There are 4 nested groupings, the coarsest first. Each group lies inside one group of the grouping before and may be the whole of it. The rows also spread widely along 15 directions, which tell nothing about the answers.
(in the rows, 128 means zero)
Some rows, each with its group in each grouping after it:
[137 172 159 181 130 138 149 119 119 100 145 118 123 145 170 124 117 187
 140 125 115 122  70 155 141  80 100 155 178 134  63 118 112  95 116 151
 151 158 162 108 119 133 132 156 130 168 103 100 107 108] : gomom z947 z121 z492
[152 201 135 183 148 132 163 141 186 129  97 125 116 187 151 140 126 200
  99  89 113 120 126 135 135 117 129 161 122 116  87 102  97 106  65 135
 144 138 139 104 201 118 115  98 124 117  96  84 150 146] : Vez z434 z672 z921
[ 61  88 124 136 119 100 181 146 140 117 156 154 191 122 137 110  81  97
 172 144 161 147 158 110 151 173 151 146  85 100 164  98 149 168 112 115
 110 132 130 122 137 143 158 164 140 105 181 158  95 172] : Vez z566 z649 z981
[114 167 128 115 128 176 132 123 131 146 158 105 115 140 149 171  90 139
 144 113 127 144 153 149 111 105 130 136 187 103 151 116 134 121 112 151
 123  74 107  92 133  96 145 137 142 153 128 172  98 145] : rozas z276 z812 z336
[150 157  89 152 135 115 122 118 179  99 148 160 104  70  71 105  96 166
 131 144  76  74 140 106 142 111 142 132 204 154 137 132 128 117 121 136
 119 115 166 100 131 140  97 101  87 190 117 101  89 117] : rozas z5 z734 z16
[152  76 137 133 100 107 143 141 122  98 165 120 170 101 115  89  86 103
  88 126 110 155 131 119 153 164 184 137 145 147 126 120 145 109 169 117
 102  96 120 106  87 146 127 126 130 148 155 166  87 158] : rozas z277 z183 z404
[158 161 131 107 135 117 133 127 147 119  62 103  81 134 106 103 158 128
 126 148 104 147 120 116 132 141 132 131 114 162 108 124 155 153  97 136
 142 172 163 149 113 158 113 137  62 136 108 115 118 132] : gomom z417 z199 z615
[118 112  84 135 137 115 107 122  99 125 200 122 112 112 132 114 119 121
 122  92 158  99 121 117 105 118 111 126 134 101 170 150 122  88 149 137
 104  88 128  97 117 113 137 107 154 106 140 144 126 114] : Vez z566 z84 z901
[150 119 112  99 158 149  86  97 122 122 108 178  70 103 114 131 168 142
 168 195  92  82 115 124 123  77  97 117 137 172 151 177 141 132 161  98
 120 150 165 148 111 117  72 119 113 146 108 112 140  77] : rozas z5 z691 z855
[115 115  97  99 125 173 115 126  92 150 127 103  87 168 140 167 184 151
 155  64 154 117 159 139  48 116 108 116  84 127 156 149 114 151 188 118
 126 119 125 126 140 101 135 186 136 112 128 209 128 108] : gomom z417 z199 z541
[147 138  95 110 157 153 120 116  95 141  98  94  81 117 114 134 162 144
 126 130 115  98 152 111  69 136 148  99  99 141 157 166 159 157 153 122
 109 151 133 125 136 138 117 131 134 127 123 140 114 103] : Vez z418 z19 z405
[173 135 139 105 102 138 115 135 123 153  99  85  98 113 119 105 153 113
  92 102  98 166 102 105  96 109 153 118 136 147  98 121 129 130 118 138
 148 123 164 134 120 134 122 117  89 132 106 145 136 144] : rozas z276 z812 z754
[ 96 136 159 151 121 137 171 101  83 157 133 134 136  87 160 156  59  98
 118  78 126 178 111  86 146 126 150 151 199 127  86 157 136 159 130 137
 163 117 133 152 164 126 123 132 174 141 127 151 102 164] : gomom z947 z121 z548
[167 127 155 143 135 120  99 154 139 126  97 156  88 152 166 142 173 167
 173 153 139 155 144 151 159 119  69 169 155 126 107  86  93  86 144 126
 137 166 156 106 113 109 132 158 120 118 107 166 105  72] : rozas z669 z260 z927
[139 129 120 157  82  94 140 150 169 106 116 117  99 145 110 120 145 146
 124  64 110 113 113 108 103 145 116 133 122 148 111 127  80 105 133 124
 157 162 173 124 160 151 110 144  99 148 101 159 118 109] : rozas z669 z260 z984
[ 65 166 136 106 112 152 162 102 111 150 131 108 119 163 157 133 109 121
 159  81 157 163  99 123  96  96 110 145 110 114 127 134 138 169  96 129
 173 108 128 156 151 114 151 163 106 119 142 150 153 189] : Vez z434 z675 z890
[171 136 142 179 153  59 154 144 105 116 124  72 109 134 152  60 109 119
  44  89 124 191 112  92 155 192 191 161 123 121  92 126 144  68  94 145
 114 142 144  98 125 165 125  85 137  91 130 126 115 144] : Vez z434 z675 z849
[145 129 110 169 147  92 130 141 114 113 109 121 117 183 157 109 171 148
 112  99 177 118 145 149 130 164 107 151  70  96 138 110 105  87 134 131
 123 164 112 121 118 142 169 150 122  74 142 123 134 102] : rozas z669 z908 z659
[163 147  67 127 156 117  75 155 117 142 144  93  69  89  96 114 167 140
 118 131 137  76 160 108  80 141 114 103 138  98 176 122 140 107 121 161
  85 135 153  74 116 130 148 107 122 115 116 128  93  71] : Vez z418 z19 z214
[169 140 122 106 104 136 124 142 166 135  64 129 126 178 114 166 170 136
 118 107 173 124 176 161 132 165  77 132  92 114 138 110  92 145 158 123
 141 132  67 154 133 118 159 139 100 106 113 165 127 122] : Vez z434 z672 z88
[152 105 121 126 126 122 137 120 181 127 106 196 127  92  90 112 105 168
 145 113 100 170 181  98 172 124 146 184 178 169 117 106 119 158 166  98
 142  76 145 119 143  87  92 112  91 133 142 173 114 177] : Vez z434 z646 z347
[136 127  95 150 153  83 141 106 119 124  80 149  67 116 111 128 154 138
 146  99 140 110 157  87 123 172 109 148 112 149 148 178 115 141 158 108
 148 185 142 150 159 140 104 134 125 108 127 152 115  87] : Vez z566 z456 z470
[156 125 138 170 122 131 136 151 121 131 132 135 153 109 144 156 120 155
 111 118 142 110 154 137 143 145 124 131 171 104 106 102 101 110 160 146
 119 145 108 105 132 136 161 150 160 153 120 145  71  90] : rozas z5 z691 z205
[172 163 120  99 141 156 129  87  68 145  70  61  84 149 132 128 159 121
  79  90 148 138 127 139  84 130 138 120 109 138 124 170 153 144 157 137
 150 125  83 170  99 141 154 135 104 123 127 136 145 141] : rozas z277 z183 z454
[123 175 124  77 127 160 112 120 157 159  57 134  89 177 132 149 170 117
 161 144 149 129 133 143 109  97  78 133  80 116 146 114 130 168  82 124
 159 136 123 179 142 118 145 137  69  97 119 110 175 148] : rozas z669 z260 z927
[167 164 164 150 139 150 120 123  84 140 114  99 102 143 176 126 164 183
 125 125 136 150  84 149 117  80 101 147 151 122  68 108 116 102 134 145
 147 157 149 117 115 121 152 151 131 132 101 120 127 100] : Vez z434 z675 z849
[115 135 124 136 104  98 141  96  85 106 187 103 153  77 111  72  77 106
  95 108 153 113  66 112 132 113 119 128 168 116 116 144 151 122 130 150
 146 108 124 139  74 159 176 127 103 156 143  94 109 159] : Vez z434 z672 z921
[137 143 130 139 114 133 116 148 184 125 115 174 106 140 123 168 136 148
 147 143 100  78 118 130 132 104  85 127 135 143 131 132  84 114 117 113
 133 158 158 128 183 120  87 108 135 147  82 112 129  86] : rozas z277 z183 z454
[147  89 138 114 128 130 129 170 146 132 147 127 193 140 134  95 127 107
  84 173 117 134 125 128 137 142 179 114  53 103 140  87 156 131 101 114
  69 111 127 104 122 140 138  95 137  89 142  96 137 164] : Vez z434 z672 z921
[128 150 140 121 123 152 148 147 132 127  91  91 121 194 157 144 165 139
 144 128 130 140 124 155  98 137 126 124  70 122 119 115 130 145 107 132
 124 167 134 131 136 142 139 173 122 118 119 148 124 125] : gomom z947 z121 z548
[106 149 138 115 150 161 161 109  44 140 117  60 123 138 164 135 137 126
 137 125 159 143 131 137  82 141 148 118 104 110 125 137 178 167 137 148
 123 161 117 136  99 157 182 206 139 134 149 148  89 130] : gomom z417 z199 z541
[124  95 112 110 119 126 123 115 100 124 137 129 121 109 115  98 143 117
 124 126 123 106 100 103  96 115 133 106  84 153 145 164 144 150 159 106
 126 138 148 145 118 138 113 122 117 116 136 123 142 131] : Vez z418 z19 z405
[132 180 100 136 119 157 114 157 123 159 125  93 113 129 126 161 168 172
 141 100 163  76 140 138  59 111  89 104 124  74 130  91 104 143 111 165
 131 157 137 105 157 129 193 167 123 136 107 126 104  86] : Vez z434 z675 z890
[111 125 129 127 164 160 135 117 105 128 143 155 135 131 155 150 115 158
 165 171 136 119 152 143 131 115 126 141 128 116 152 129 151 142 149 112
 102 125 117 109 127 106 133 146 164 128 145 136 106 120] : Vez z434 z675 z890
[143 147  79 113 156 168 120 120 114 147  96 101  93 151 115 188 157 135
 113  98 138  77 186 136  70 156 134  98 100 112 175 172 136 155 157 131
  99 127  85 133 158 124 132 128 161 119 119 153 116  98] : gomom z947 z121 z548
[120 122 100 102 115 109 112 169 120 151 151  84 100  91 107  93 130  99
 140  85 142 189 169  90 105 158 152 142 161 105 142  73 152 145 107 165
 113  94 176  85 102 127 166 165  82 118 150 208  74 155] : gomom z417 z199 z615
[133 124 152 115  89 153 136  97 101 155 127 110 115 144 151 166 133 109
  95  61 130 131  59 120  97  84 104 105 118 143  96 184  92 122 156 118
 171 122 116 177 162 119  99 101 158 129  85 142 172 130] : Vez z566 z649 z981
[134 157 141  78  99 177  95 126 119 169 123 117 118 108 127 181 124  88
 124 144 133 112 102 137 106  84  88  98 163 110 136 135 127 147 118 146
 137 113 111 157 133 120 143 115 130 153  94 121 127 118] : rozas z277 z183 z454
[ 86 164 163 123 132 152 169  86 118 116 144 132 153 145 162 105  69 125
 138 147 120 163  75 145 158  79 146 158 143 132 108 120 168 142  81 127
 153 101 126 146 103 132 139 140 100 144 151  85 145 206] : rozas z669 z908 z659
[165 125 140 145 147 153 114 136 144 113 151 144 101 100 133 110 133 192
 153 171  46 127 113 121 119  71 163 138 180 172 106 116 134 101 133 117
 109 132 211  67 125 113  77 127 126 173 104 131 102  99] : rozas z276 z812 z336
[137  90 112 151  95  73 111 155 155 119 180 159 137  78  98  82 102 112
  95  96 116 126 100  81 147 132 131 136 155 129 121 119 103  98 131 124
 126 105 174 107 138 130 112  81 118 122 121 128 122 134] : Vez z434 z675 z890
[ 97 114 124 147 164 141 132  95  90 129 168 169 137 150 176 144 110 115
 113 143 136  78  92 132 133  93 122 121  90 117 152 193 131  98 131 104
 107 122 110 149 155 117  99  88 191  97 133  70 177 117] : rozas z5 z691 z855
[169  99 163 154 140 133 150 131 119 128 108 160 152 126 156 172 107 154
 116 135 137 154 177 140 181 167 129 157 164 129 107 122 112 120 193 109
 116 131  80 116 134 111 126 130 185 132 122 178  78 108] : Vez z434 z672 z921

New rows, each followed by its group in each grouping:
[169 182 110  94 104 132 116 137 202 131 110 103  99 109  72 102 123 139
 119 117  91 144 126 120 128 112 137 137 175 143 121  92 137 142  82 152
 141  91 150 114 118 125 119  99  43 159 110 130 116 167] : Vez z566 z456 z470
[162 134  64 131 151 117  99 164 171 120 133 110  88 121  81 127 146 131
 101 124  93  78 175 105  94 170 163 103 115 122 178 137 137 114 109 138
  67 124 154  81 152 140  97  86 132 123 111 134 101  94] : gomom z947 z121 z548
[ 91 120 101 127 156 145 155  85  67 122 160  96 107 142 139 121 118 128
 102  99 113  87  92 102  57 118 173  97  62 143 159 219 163 137 147 100
 111 134 133 138 156 144  96 117 175 123 136 115 157 134] : Vez z434 z675 z890
[137  90 104 144 125 117 135 123 115 142 116 167 164 116 122 122 150 132
 117 101 169 100 148 114 126 137 120 135  75 112 134 129 112 159 173 108
 133 135 105 157 146 125 159 130 131  80 156 114 144 133] : Vez z566 z456 z470
[ 86 160  82 102 122 130 113  93 100 123 172  94  88 133 109 105 137 111
 119 106 137  52  48 112  49  78  98  82  78 121 169 196 143 129  98 131
 135 131 152 154 133 146 127 109 109 130 114  74 175 123] : Vez z434 z675 z890
[162 152 116 113 143 184 104 143 163 155 120 129 115 176 141 174 143 148
  93 117 106 110 150 150 108 100 143 123 108 118 145 127 114 105 115 119
  98  79 104 109 172  88  95  72 151 109 105 119 167 138] : rozas z277 z183 z404
[112 133 129 174 156 114 184  79 124  82 117 149 117 172 150  90 115 172
 127 124 100 105  92 123 132 110 155 153  77 175 120 187 135 118 129  88
 151 159 150 148 147 142  87 128 121 124 142  81 166 150] : rozas z276 z812 z336
[102 132 144 161 155 113 155 124  75 127 176 119 165 103 167 110  78 123
 115 151 153 130 107 115 148 135 146 141 141  89 123 124 157 111 106 146
 105 136 124 105 122 144 165 128 179 123 145  94  96 133] : Vez z434 z646 z347
[134 136 103 189 143 107 153 164 136 131 146 106 144 130 138  79 130 173
  90  82 120 118 134  96 101 139 182 138  88 107 111  94 129 118  90 139
 110 136 171  77 171 141 142 115 129  93 145  96 130 152] : Vez z418 z19 z405
[150 147 128 207 151  93 172 126  90 128  87 104  91 129 154 128 134 161
  85  58 123 120 132  85 107 168 156 149 123 141  87 165 105 109 138 128
 151 199 155 128 192 161 119 138 164 122 113 127 113  95] : rozas z277 z183 z454
[135  83 111 113 139 129 105  97 118 112 137 179  90  83 100 130 123 123
 150 157  86  97 129 100 129 110 128 125 151 175 160 186 139 129 190  86
 117 128 157 142 120 122  68 111 139 152 122 142 119  96] : rozas z669 z260 z984
[110 119 148 192 143 109 180 100 120 113 127 183 137 130 164 109  93 174
 135 102 122 140 106 107 168 109 129 178 131 158  87 148 117 127 144 100
 164 142 149 134 166 113  98 121 144 112 141 106 143 158] : Vez z418 z19 z214
[153 166  82 118 160 113  89 106 137 132 119 137  60 107  94 114 138 131
 116 115 140 107 148 113 139 120  95 146 170 126 151 146 138 117 119 146
 131 100 134 133 110 113 123  89  82 114 121 107 131 120] : gomom z417 z199 z541
[138 185 148 150 210 154 141  75  69 150  59 131  32 130 186 162 146 176
 179 154 118 157 148 117 129 103 111 172 181 148 113 167 147 132 127 124
 158 181 155 135 145 106 105 155 151 128 113 138 113  86] : rozas z276 z812 z754
[ 95 100 147 129 127 122 151 135 124  90 168 133 161 138 154 123  92 106
 159 196 124 123 120 147 148 147 136 126 110 123 164 128 151 114 123 117
  94 146 128 107  99 146 133 155 153 145 149 138  87 122] : rozas z276 z812 z754
[140 105  91 117 122 125 105 169 201 108 141 163 164 137  88 109 135 133
 126 181 117  68 162 140 131 135 138 113  73 109 180  85 133 130 107 113
  76 112 132 107 126 134 137 105  98 114 144  87 130 134] : rozas z669 z260 z927
[111 106 120 150 145 100 150 151 142 102 172 144 198 109 121  74  87 110
  93 201 115  84 103 112 150 148 181 110  65 102 150 115 173 130  77 119
  72 143 142 111 128 170 140  90 143 110 155  35 124 151] : Vez z434 z675 z890
[143 145 159  88  94 180 129 114 120 129 101  99 127 208 166 156 173 131
 129 124 136 133  83 189 101  88  93 108  75 140 114 138 107 124 145 120
 150 134  91 168 111 125 134 158 104 137 104 144 163 133] : rozas z5 z734 z16
[101  75 154  90 105 149 152 137 129 119 152 145 190 107 122 129  90  84
 127 200  90 118  97 117 126 133 176  86  76 144 148 144 170 171 133  92
  91 139 134 142 130 154 103 123 160 148 133 117 112 148] : Vez z434 z675 z890
[ 61  95 130 133 159 130 158 121  93 162 147 188 160 107 177 150  88  95
 177 150 167 148 152  95 153 132 130 153 104  93 161 133 147 170 121 105
 116 125 129 138 171 109 137 137 189  73 169 134 128 153] : Vez z566 z84 z901
[ 80 149 168 162 139 134 175 104 113 152 126 168 132 102 176 172  53 112
 151 126 121 157 119  96 166 114 127 161 191 123 108 148 125 143  97 125
 162 138 140 144 187 115 111 123 178 138 122 123 110 146] : rozas z276 z812 z754
[159  78 125  80 125 179  83 124 111 146 143 153 142 136 130 154 159 120
 111 142 139 117 132 158 125  91 111 109 106 131 144 136 128 132 195 108
 100  76  93 142  95  91 123 111 137 107 125 141 148 125] : gomom z417 z199 z541
[166 222 136 122 142 115 149 102 164 125  45  86  57 183 125 152 127 139
 100 100 137 149 138 140 148 163  94 153 147 135 118 150 123 120  86 145
 166 144  84 156 143 136 119 100  90 136  88 133 127 137] : Vez z434 z672 z921
[127 150 143 105 110 143 118 159 177 117  91 136 130 187 147 146 175 134
 182 201 145 107 121 178 130 115  64 121  68 109 147  82 111 134  87 129
 127 180 134 135 118 133 155 168  88 123 113 113 129 103] : rozas z276 z812 z754
[151 118 136  76 138 184  95 143 129 154  80 150 111 144 137 180 185 143
 181 183 140 134 171 162 124 111  88 123 113 127 140  97 134 170 161 120
 112 144 122 136 111 101 140 173 115 122 117 165 106  96] : gomom z417 z199 z615
[109 138  74 168 137  81 166 145 141 101 134 101 137 145 110  77 131 131
 107  93 145  88 157 106  95 186 170 125  60 106 163 124 135 129  95 137
 107 154 136 114 146 177 162 149  99 110 163 112 114 141] : rozas z5 z734 z16
[196 143 152 120 175 200 106 127 138 168  81 155  91 121 154 147 158 197
 135 149  62 182 161 131 138  63 168 162 181 162  83  99 138 135 142 113
 122  93 163  97 144  74  75 112 124 135 110 148 134 137] : rozas z5 z691 z205
[161 132 105 200 125  77 149 137 134 116 127 120 136 138 127 135 106 118
  35  54 145  87 127 108 147 189 138 127 121 105 113 164  91  83 132 143
 123 144  96 134 173 157 127  70 173 103 106  96 124 108] : gomom z947 z121 z548
[133 128  86 151 151 155 107 156 119 149 169 132 144 104 130  88 170 175
 124 136 101  69 117 107  60  65 172 105  83 103 128  96 135 131  97 134
  88 130 201  85 155 133 144 131 118 111 138  63 149 121] : rozas z5 z734 z16
[125 141  69 100 169 106 103 139 155 103 143 108  55 141  95 138 126 117
 146 153 119 100 192 120 106 193 131 116 122 121 228 162 155 101 120 125
  66 121 123  78 125 126  94 102 139 129 126 185  82  86] : Vez z434 z675 z890
[158 111 130 155 155 130 122 182 136 129 140 131 134 160 165 143 154 178
 143 137 142 147 191 150 132 161 131 156 119  93 138  69 112  94 144 129
  76 130 130  50 134 103 147 152 166 101 130 189  81  94] : Vez z434 z672 z921
[147  65 173 171 101  92 144 185 135 126 131 162 172 115 159  89 149 143
 123 142 101 163  87  98 148 132 152 142  85 141  66  82 101 117 133 102
 125 190 207 106 156 146 112 141 146 106 116 129 118 114] : Vez z434 z675 z890
[104 134 104 149 127  87 166  86 175  82 132 173 113 151 105  93  98 145
 138 102 116 105 105 113 156 127 118 161 104 171 143 175 120 126 126  94
 158 124 135 154 150 128  79 102  91 125 142 107 157 164] : Vez z566 z456 z470
[157 126 114 100 160 165 116 111  74 153 112  99 102 107 132 141 139 135
 123 131 140 148 176 130 105 138 146 126 144 123 152 138 169 150 177 134
 107 100  93 113  94 108 146 136 142 118 144 175  97 127] : Vez z418 z19 z214
[157 142 124  89 114 167 111 126 113 123 154  75 130 117 109 105 136 145
 119 137 116 131 113 148  90  98 141 113 146 131 127 111 159 134 143 145
 109  91 129 102  72 130 155 146  95 163 127 145 105 144] : Vez z434 z672 z88
[117 105 143 151 101 139 157 114 158 117 127 197 151 154 139 154 118 184
 159  92 134 126 129 138 151  96  91 166 130 154 103 130  76 138 185  90
 163 115 121 142 168  89 107 147 135 136 124 159 140 145] : Vez z434 z646 z347
[ 93 123 105 120 157 165 144 112  82 132 168 113 149 106 140  93 136 145
 146 168 108  75  80 109  61  70 171  93  56 125 145 148 181 167 106 116
  96 147 181 120 136 150 133 145 141 123 150  61 150 140] : Vez z566 z84 z901
[133  99 111 128  96 116 118 180 169 143 123 153 172 136 122 117 168 136
 155 128 173 125 159 136 129 134  98 137  75  85 136  48  96 151 123 130
 121 133 139 119 133 119 183 156  96  85 146 147 124 134] : Vez z566 z649 z981
[111 100 117 189 126  69 166 105  71  93 125 127 138 140 149  82 140 128
 111  89 174  89  95 109 120 160 115 138  63 122 120 169 115 114 162 114
 154 199 132 167 122 181 166 166 134 101 153  94 136 107] : rozas z669 z260 z984
[138  96 119 101 131 140  99 115 123 154 111 175 100 105 123 153 135  98
 141 122 124 146 144 105 141 117 110 138 150 144 141 158 124 150 167 108
 132 102 133 156 137  96  92 105 137 105 118 165 136 125] : gomom z947 z121 z548
[134 139 144 109 156 135 122 107  93 162  80 139  81 158 175 161 160 119
 161 122 169 176 144 133 142 130  81 162 122 119 133 144 122 135 144 120
 150 143 104 155 133  97 130 140 141  81 125 172 138 113] : Vez z566 z456 z470
[155  98 106 146 149 118 101 157 133 105 167 129 113 139 133 103 156 149
 115 150  93  89 125 128 108 128 155 112  98 135 151 135 127  71 138 117
  70 137 167  76 121 133  93 109 149 124 120 127 121  81] : rozas z5 z691 z855
[ 95  97 181  84  89 171 127 127  93 152 141 144 180 125 168 145 116  82
 158 180 143 147  77 145 128  79 106 112 105 112 118 110 144 161 129 117
 137 134 127 167 104 132 161 164 138 133 134 120 133 148] : rozas z669 z260 z927
[153 133 123  69 158 157 112  88  91 147  95  97  64 147 140 151 147 113
 144 126 144 184 164 141 121 134 120 142 140 140 163 162 157 132 169 122
 124  90  87 140  88  96 113 125 126 112 132 213 125 133] : Vez z566 z649 z981
[138 126  77 153 167 127 104 165 165 137 135 185 133  83  98 125 152 186
 169 174 129  62 198 106 119 125 122 136 126  94 165  76 130 154 119 125
  82 145 172  75 158 115 150 133 124 113 138 101  91  92] : Vez z434 z672 z921
[149 165 111 126  88 138 111 137 213 117 141 148 115 114  82 105 114 165
 135  95  92 128 110 128 139  69 106 155 200 147  94  85 104 131 101 147
 156  69 172 111 126 102 113 109  45 164 110 122 131 171] : gomom z947 z121 z492
[106 193 137 164 182  93 157  68  60 126 133 101  81 134 177 116  73 110
  96 105 174 150  92 113 163 140 110 169 172 103 125 186 154  90  89 152
 152 131  95 150 125 137 144  93 158 106 132  89 132 139] : Vez z434 z675 z849
[119 166 127  90 162 173 129 111 123  98 135  71  95 203 154 137 138 121
 132 190  94 100  87 172  90 111 140  95  66 137 165 174 181 113  84 126
  81 140 123 120 104 144  91 121 142 138 110  98 143 118] : gomom z947 z121 z492
[160 147 135 121 123 170 109 121 142 168 118 160 131  90 122 189  88 136
 115 112 134 137 178 134 159 106 113 148 229 105 121 105 115 135 152 142
 138  67  84 128 139  89 145 100 140 150 119 147 101 139] : rozas z669 z260 z927
[123 114 153 182 102 105 143 158 135 167 126 175 148 106 156 113 141 152
 122  76 129 142  82  73 127  86 113 154 118 117  57  92  76 139 105 118
 170 163 207 132 207 120 128 127 134  92 103 101 156 137] : Vez z434 z672 z921
[ 66 142 148 145 112 122 183 106 138  77 182 134 145 150 147  91  66 149
 168 119 119 150  83 138 153 102 129 167 151 154 110 123 146 128 111 125
 151 112 160 116 107 133 122 173  93 167 153 134 106 185] : gomom z417 z199 z541
[162 188 113 117 173 209 111 115 157 154 127 139 123 112 126 182 112 198
 147 171 110 101 177 163 133  68 131 138 200 105 139  93 147 141 115 149
  98  70 103  87 133  77 133  98 138 158 119 108 107 133] : Vez z566 z649 z981
[152 107 116  55 117 140  96  89 115  90 142 115 114 141  96  85 148 121
 135 173 139 123 100 168 125 102  97 119 106 159 167 155 162 127 181 112
 116  88  95 148  25 122 134 132  70 144 141 146 137 143] : Vez z434 z646 z347
[114 159 180 154 123 163 172 118 124 140  98 140 163 145 170 159 107 142
 120 160 105 101  71 131 130  87 135 118 102 128  77 134 129 151  86 119
 151 185 142 166 180 156 127 132 156 148 103  44 147 133] : rozas z669 z260 z927
[104 124 132 120 124 123 160 136 141 127 135 114 128 142 140 139 102  93
 117 132 103 126 105 102 114 151 160 107  81 135 149 161 141 130  95 112
 108 144 144 127 176 149  84 101 165 120 114 130 130 136] : Vez z566 z84 z901
[ 80 154 136 135  90 140 165 100 126 118 166 115 145 179 159 136  89 114
 114  67 150 117  72 149 117  97 108 129 116 119 122 159 109 111 111 133
 163  94  98 158 141 126 137 131 125 138 134 122 162 174] : rozas z5 z691 z855
[124 163 106 192 166  95 141 133 121 145 139 143 104  82 129 164  85 134
 104 104 138  85 160  77 140 170 122 138 188  93 137 154 114 110 105 147
 115 155 134 102 198 137 124  88 195 127 102 106  82  81] : Vez z434 z672 z88
[170 189 157 174 159 156 170 112 105 125  84 102 126 118 153 170  94 182
 113 136 125 131 168 150 152 149 148 157 207 126  88 116 140 129 141 153
 135 157  90 114 130 143 160 155 155 181 121 128  56 111] : rozas z277 z183 z454
[143 106 180 139  79 107 127 184 196 138 132 170 160 151 157 133 130 112
 129 134 110 169  83 127 179 118 102 148 115 126  85  75  74  98  91 118
 137 143 165 118 170 115  97  97 132 106  93 132 139 132] : Vez z566 z456 z470
[157 153 106  87 131 178 103 153 172 150 119 101 122 176 122 126 163 146
 103 130 115 119 139 154  90  97 141 110  69 113 153  96 143 135  93 133
  98  77 116 102 134  98 125  88  95  94 122 112 167 167] : Vez z418 z19 z214
[106 102 106 139 117  84 151 127 149  34 194 126 164 135 102  54  89 127
 148 177 118  97 101 151 153 154 140 134 110 146 162 130 164 109 132 125
  91 130 143  99  49 171 136 157  90 164 167 118  81 142] : gomom z947 z121 z548
[ 88 128 138  95  97 180 134 132  97 170 169  94 168 105 145 160  91  71
 108 127 129 116  99 116  77  98 155  80 120  88 147 133 149 158  99 144
 114 100 119 137 147 133 157 125 164 137 128 117 126 159] : rozas z276 z812 z754
